The groups are shells around one centre, one inside the other: the same stretched ball of 7 dimensions in 7 sizes.
In the rows, zero is written as 128.
Some rows, each with its group after it:
[ 78 108  92 173 169  72 111  75 157 118 141 163 107 150 122 172] | Y
[112 123  98 176 188 108  92  93 124 141 128 134  76 141 144 175] | X
[ 55 181 138 137  90 128 109 145 113 128 168 149 142 147 148 183] | C
[104 144 117 167 167 127  98 123 107 159 160 137  90 128 136 200] | A
[ 58 149 102 162 100 101 100 131 108 152 192 148 129  87 140 217] | J
[117 176 168 134 167 137 112 124 137 107 120 148 112 213 131 133] | J
[130 153 127 151 130  71  81 100 141  97 138 145 123 116 135 132] | Y
[ 70 121 106 177 182 111 112 102 138 151 155 160  99 143 116 208] | F
[ 87 149 144 141 127  80  99 101 148 100 131 169 141 147 134 119] | A
[129 191 186 117 131 123  99 131 126  94 117 149 131 191 148  91] | C
[114 189 151 141 139 142  83 131 126 104 109 126 111 173 155 141] | A
[108 141 130 162 167 108  91 111 123 140 142 149 103 126 133 164] | X
[ 61 156 124 134  93 100 121 124 111 126 172 156 137 155 156 161] | P
[ 91 156 138 145 141 115 119 127 120 135 168 155 119 161 128 175] | J
[ 98 163 137 156 176 162 106 134 107 151 136 132  85 181 145 187] | P
[ 53 150 137 136 107  94 132 124 128 129 184 177 148 156 126 170] | Y
[ 49 139 119 159 130 104 115 121 127 149 179 169 131 124 122 202] | F
[ 83 169 169 119 109  92 118 119 142  94 143 176 156 181 134 107] | A
[143 192 192 117 160 139 107 127 134  89 101 144 116 231 143  88] | F
[ 43 138 103 163 104  95 112 130 109 164 209 163 135  84 128 227] | A
[ 72 193 157 109  49  96 108 140 116  92 161 156 169 154 163 119] | Y
[ 78 174 143 146 138 141 105 136 124 128 143 144 119 169 138 179] | J
[ 77 145 109 159 139 123 113 127 101 157 175 141 102 140 146 204] | A
[117 200 204  98  99 105 110 133 137  74 124 166 161 202 143  66] | P
[108 139 109 166 160  85  86  86 158  96 114 143 107 148 133 150] | X
[ 58 199 154 114  57 125 116 155 106 112 171 150 159 164 161 154] | P
[112 136 117 159 174 101 105  94 141 115 126 145  96 174 135 152] | J
[ 72 189 135 135  78 113  91 135 127  98 144 140 147 142 156 156] | P
[110 209 194 110 103 138 104 155 115 104 141 150 146 181 147 115] | Y
[ 75 175 143 131  69  87  91 131 119 109 162 158 159 108 151 139] | Y
[100 184 176 115 117 117 110 125 134  88 118 157 141 205 151  94] | C
[ 68 139 113 166 162 124 118 119 125 152 166 153 104 155 124 212] | F
[ 91 140 131 158 182 131 108 110 125 141 128 150  93 177 139 164] | X
[ 77 114  77 179 147  83  97  93 122 146 162 145  99 104 143 199] | F
[ 72 178 157 127 115 126 120 134 127 112 148 158 139 190 141 148] | J
[100 173 137 135 107  93  94 111 142  83 125 144 136 163 150 123] | C
[105 116 108 180 196  90 103  92 146 141 152 158  94 129 105 193] | P
[ 84 128 103 174 180 110 110 100 140 137 147 149  94 157 121 201] | A
[128 137 147 150 191  99 107  92 147 110 114 158 101 188 126 119] | J
[ 56 171 146 129  96 116 117 134 118 121 158 161 145 165 150 152] | F
[ 76 158 119 148 106 101 111 128 118 130 182 150 131 130 135 191] | F
[ 39 135  98 165 122 110 124 127 112 165 203 160 122 119 127 238] | Y
[104 150 135 150 175 118 106  98 149 101 103 146 101 208 140 134] | C
[ 85 160 130 147 126  99  92 106 146  95 119 149 129 157 144 138] | J
[ 76 139 115 155 128  78 111 103 147 113 163 164 132 139 121 173] | A
[113 136  95 169 147  93  83 101 117 133 145 130  93 110 152 175] | X
[ 58 107  79 180 148  78 112  96 128 156 185 161 109 103 123 220] | F
[115 174 149 135 108 103  92 134 108 123 161 144 130 120 147 144] | F
[114 153 120 152 131  97  97 116 117 126 160 139 111 129 142 166] | C
[140 181 181 131 182 138 102 117 147  90  92 145 107 228 132 103] | C
[157 187 194 119 151 103  90 113 153  69  95 153 132 195 132  65] | P
[ 75 204 177 113  78 130 111 157 115 109 161 156 159 167 146 141] | X
[106 162 134 153 151 121  85 114 130 115 115 137 107 154 149 146] | J
[144 149 160 141 182 102 108 104 138 111 126 155 104 184 124 116] | X
[ 94 139 122 168 175 126  97 117 115 156 146 145  93 134 136 187] | Y
[ 67 175 155 136 113 133 109 146 108 142 167 158 136 144 141 171] | P
[117 175 157 130 112 103  99 133 112 118 160 149 133 137 143 135] | C
[160 183 175 132 163 112  82 109 152  72  87 137 114 194 138  85] | X
[ 95 149 117 149 102  84  91 119 103 136 172 146 126  92 155 160] | X
[ 67 136  86 177 126 105  95 123 105 164 189 139 107  80 138 235] | A
[ 62 147 134 143 129 109 123 120 123 135 164 166 129 162 136 167] | C
[123 121 100 172 189  89  98  80 144 117 123 140  83 160 134 159] | P
[ 70 181 142 137  76 109  96 149 106 133 184 152 151 101 144 178] | Y

New rows. What belongs after each?
[137 196 204 109 158 145 114 132 132  89 100 150 120 246 144  79] | P
[ 90 155 123 143 116 103 108 120 111 127 159 145 119 147 155 159] | J
[116 114 118 171 187  62  93  71 168 105 122 166 109 136 109 139] | P
[ 73 105  85 183 163  74 101  87 139 146 163 161 105 102 121 200] | C
[ 90 170 137 145 143 147 110 139 104 142 151 135 103 173 150 181] | F
[137 178 176 124 161 124 108 116 138  88 103 146 113 223 143  93] | J
[111 142 146 152 190 114 115 103 146 120 127 159 103 193 118 147] | J
[121 162 174 127 162 112 111 111 138 102 114 161 120 205 137  95] | A
[125 175 140 138 113 103  91 127 115 110 150 135 122 135 150 142] | F
[117 193 167 121 104 117  87 133 120  93 122 139 135 163 161 104] | C
[ 62 134 122 163 172 131 120 118 120 159 157 159 101 163 129 199] | P
[122 159 161 128 146 101 109 107 132 100 121 156 121 191 146  96] | F
[ 59 166 135 140 110 124 110 132 116 130 154 153 132 156 150 169] | J
[ 73 166 148 146 128 121 100 132 126 132 153 159 134 137 130 169] | P
[ 31 146  85 165  88 107 100 128 105 152 184 144 128  94 156 225] | P
[165 178 186 134 196 132  90 112 146  90  83 141  99 212 132  87] | P
[ 86 127 105 172 171  96  92  88 148 121 121 151 102 143 134 165] | C
[ 62 135 101 163 131  93  97  99 137 121 139 152 119 134 145 173] | F
[ 66 158 126 148 105 101  96 124 121 128 159 154 136 117 145 168] | J
[ 97 140 113 172 179 113  89  97 147 119 116 142  96 154 132 172] | C
[ 73 119 100 173 169 101 119 104 129 154 173 158 101 140 119 212] | A
[ 81 147 118 151 133  94 111 106 141 110 148 154 123 161 133 165] | C
[ 98 154 158 137 159 100 121 104 160  94 128 170 130 204 115 126] | X
[102 174 127 146 123 121  94 126 122 113 140 130 114 155 151 166] | F
[142 188 180 129 152 118  83 114 152  73  85 143 124 194 140  84] | X
[ 69 172 141 138 124 134 116 133 121 123 148 149 125 183 146 168] | J
[ 61 157 134 133  94  97 114 123 117 123 163 163 143 146 153 147] | A
[119 132 112 161 161  87 100  96 130 124 145 144  99 141 137 157] | C
[ 98 198 179 110  69 102 105 150 112 105 171 160 165 140 144 121] | P
[ 85 167 125 137  84 100  98 131 100 127 170 142 133 117 163 158] | C
[126 172 173 133 162 120  97 116 140 100 108 152 118 189 135 106] | J
[118 167 140 141 125 101 102 126 121 118 163 144 123 141 134 157] | X
[142 212 203 110 146 145  91 129 145  63  70 138 125 241 154  63] | P
[125 160 124 149 140 107  95 114 118 116 140 130 102 153 151 152] | X
[136 153 151 139 150  88  92 102 134 102 123 152 117 154 141 104] | C
[ 72 127 109 158 143  91 119 104 127 139 168 162 115 145 132 181] | J
[ 76 166 134 137  77  85 102 133 114 124 186 158 153 102 141 165] | J
[141 183 162 128 143 121  94 118 130  87 104 132 111 200 157  99] | C
[135 168 148 146 155 119  87 120 122 117 126 135 104 152 144 137] | J
[141 160 125 160 161 109  77 108 132 109 119 124  94 141 143 151] | P
[ 82 173 149 143 119 118  99 135 126 124 155 154 136 137 132 166] | F
[108 177 178 130 159 142 115 135 124 123 134 156 119 199 131 135] | X
[ 99 131 108 161 153  96 108 106 118 141 163 147 101 137 137 180] | C
[ 87 145 111 148  95  66  98 109 122 118 173 154 137 103 146 157] | J
[ 73 147 109 166 136 100  95 110 142 122 149 150 121 126 127 192] | A
[112 190 164 130 124 137  93 141 111 117 132 137 122 163 155 135] | C
[ 74 178 143 141 129 135 107 128 136 107 128 145 126 189 142 161] | A
[115 139 114 171 176 102  74  89 146 110 100 137  94 140 142 145] | P
[125 121 131 162 197  92 105  91 136 135 136 160  93 152 121 145] | P
[ 70 150 119 153 144 120 117 115 132 125 147 149 112 179 138 181] | A
[ 97 132 104 162 160  99 102  93 133 119 128 142  97 163 148 158] | A
[ 58 149  97 160  99  99 102 124 113 141 183 145 127 104 144 210] | J
